The rows of a group lie close to one hidden flat surface of 5 dimensions, which passes through zero. Surfaces can cross.
Known rows, each followed by its group:
[ 1,  4, -1, -5,  1, -2, -1,  1,  3,  2, -6,  7,  1] : j_296
[  9, -17, -11,   1,   4,   7,  -7,   8,   0, -10,  20,   9,  13] : j_281
[ 15,  -5, -17,  18,   2, -17,  21,  -3,  17,  -7,   2,  -9,  -3] : j_16
[ 11,   5,   0,  -8,   6,   8, -19,   3, -19,  -2,   3,   3, -11] : j_296
[ 0,  2,  2, -6, -2,  3,  0,  0,  3,  6,  2, -5, -2] : j_399
[-17,   1,   4,   4,  -1,   0,   4,  -6,   6,   1,  -5, -22,   9] : j_281
[ 8,  0, -6, -5,  7, -6, -2, -2, -3,  0, -4, -5,  0] : j_399
[ 12,  -9, -10,  22,   2,  -8,   4,   4,  -3, -14,   4,   6,  -2] : j_296
[ 0, -2, -1,  2,  3, -3,  5,  1,  0, -2,  6,  3,  2] : j_928
[-15,  10,   7,  -5,   1,  11,  -4,   4,   2,   3,  -9,   4,   8] : j_281
[-13,  15,  15, -19,  -6,  17,   2,  -1,  11,  21,   2,  -7,  -7] : j_281
[-5,  6,  7, -8, -6,  1,  1, -3,  4,  9, -5,  1, -3] : j_928
[-1,  4,  5, -5,  2,  3, -1,  2,  0,  4,  2,  5, -2] : j_928
[ -7,  16,   7,   6,   2,  -9,  -7,  -4, -12,  -4, -33,   2,  -4] : j_16
[-40,  -1,  15,  -6,  -9,   3,   6,  -8,  13,   8, -11, -11,  25] : j_399
[ -5,   8,  16,   2, -18,  10,  12,   4,  11,  14,  12,   0, -21] : j_296
[-26,  -9,  18,  19,  -6,   6,  12,   9,  -4,  -7,  22,  20,  11] : j_399
[-14, -10,   3,   4,  18,  -1,  17,   2,  -3,  -3,  30,  -4,  22] : j_928
[-3, -3,  5, -5, -1,  6, -6,  0, -5,  3,  5, -1,  0] : j_16
[-22,  10,  18,  -1,  -9,   5,  -5,   5,  -4,   2, -23,  16,   4] : j_296
[ 14,  -4,   4,  -8,  -9, -20,   7,  -9,  -3,   8,  -1,  15, -15] : j_281
[ -5,   7,   9, -10,  -3,   6,  -4,   0,  -2,   8,  -2,   2,  -5] : j_16
[ -8,   4,  -7,  20,  11,   5,  -2,   2,  -3, -13,  -1, -26,   6] : j_281
[ -5,   3,  -1,   6,  -1, -10,  14, -10,  10,   3,  -3, -26,  -2] : j_16
[-20,  -6,  13,  12, -17,  12,   7,   5,  12,   1,  12,  -4,   5] : j_399
[  9,   4,   0,  18,  -8,   7, -10,  15,  -6, -10,  -9,  26,  -9] : j_399
[  1,  -2,  -5,   4,   8,   3, -21,   2, -20, -13,  -9,   1,   5] : j_296
[  4,   8,   1,  -4,  -2,  12, -13,   3,  -3,   1,  -4,   1,  -6] : j_928
[ 15,  23,   6, -10,  -8,   2,  17,   5,  20,  21,  -5,  11, -28] : j_16
[-12,  -3,  -9,   4,   4,  12, -28,   3,  -7, -17, -24,  -9,  19] : j_928

New rows. What belongs after each?
[  3,  -2,  -4,  -4,   8,  -6,   4,  -4,  -2,   2,   7, -10,   1] : j_399
[ 4, -5, -1, -2, -2, -2,  1, -2,  1,  1,  5,  1, -2] : j_281
[-10, -12,  -7,  12,   1, -20,  -1,  -8,  -4, -15, -22,   9,  19] : j_281
[  3,   6,  -2, -33,   8,   5,   2,  -7,  11,  18,  -1,  -8,   6] : j_296
[-4,  1, -5,  9,  6,  4, -4,  4, -3, -8, -2, -4,  7] : j_281
[  3,  -2,   0,  -7,   1,   4,  -1,  -3,   1,   4,  12, -16,  -3] : j_296
[  7, -10, -10,  10,   5,  -6,   3,  -3,   0,  -8,  10, -12,   3] : j_296
[-18,  -1,   5, -12,  -8,   5,  14,   2,  26,   9,  -9,  19,  22] : j_16
[-12,  -5,  -5,  -4,  -5,   1,  12,   5,  21,  -1,  -6,  27,  25] : j_16
[ -3,  -3,   2,   5, -10,   9,   2,   2,   6,   1,   8, -10,  -4] : j_399
[ -7,  -8,  -3,   7,   4,  -3,  -9,  -1, -12, -11,  -5,  -3,  13] : j_16
[  5,  -6, -11,   4,  -2,  -4,  17,   7,  24,  -3,   2,  21,  14] : j_16
[ 0,  4,  2, -3, -2, -1,  8, -1,  8,  6,  0, -4, -3] : j_16
[  4,  10,  -2,   6,   0,  -8,  10,  -3,   7,   1, -12,  -3, -11] : j_16
[ 5,  0,  0, -1, -3,  0,  2,  0,  2,  2,  1,  0, -6] : j_928
[ 24,   2, -13, -10,   8,  -3,   5,   2,   4,   3,   7,   7,  -8] : j_296
[  5,   2,  -6, -15,  10,   2, -10,  -1,  -4,   1,  -6,  -2,   6] : j_296
[ -9,   1,   0, -12,  -2,  -4,  22,  -6,  26,  13,  -4,  -2,  11] : j_296
[  4,   0, -10,  -9,  10,  -4,  -4,  -3,  -2,  -2,  -7,   0,  11] : j_296
[ -6,  -3,   1,  -4, -12,  -6,   6, -12,  13,   6,  -8, -22,  -2] : j_928
[ -3, -11,  -7,  -3,   3,   7,  -5,   3,   1,  -7,   8,   9,  17] : j_281
[-31,   2,   7, -13,   2,  31,  -4,   4,  14,   8,  10, -15,  26] : j_281
[ -8,  -8,   4, -13,  -4,  15, -10,   8,  -1,   0,   4,  26,  15] : j_16
[-2,  3,  3, -1, -3, -6,  5,  0,  1,  1, -5,  6,  0] : j_928
[-12, -12,  -9,   3,  19, -25,   6, -11, -10, -12, -10,  -5,  33] : j_399
[-18,   0,  13,  -9,  11,   3,  21,   3,   2,  11,  26,   6,  14] : j_928
[ -1,  -8,  -5,  12,  -1, -13,   4,  -6,   1,  -9,  -7,  -1,   7] : j_928
[ -6,  -2,  15,   9, -11,  14, -12,   2, -16,   0,  16, -14, -16] : j_296
[-15,  -4,   6,   3,   4,  -3,  -7, -14, -14,  -1,   1, -42,   3] : j_16
[  8,   7,  -5, -10,   3,  -2,  -5,  -5,   0,   5, -11,  -4,  -4] : j_399
[-10,   5,   6,  -1,  -7,   1,   4,   0,   6,   3, -10,   9,   3] : j_296
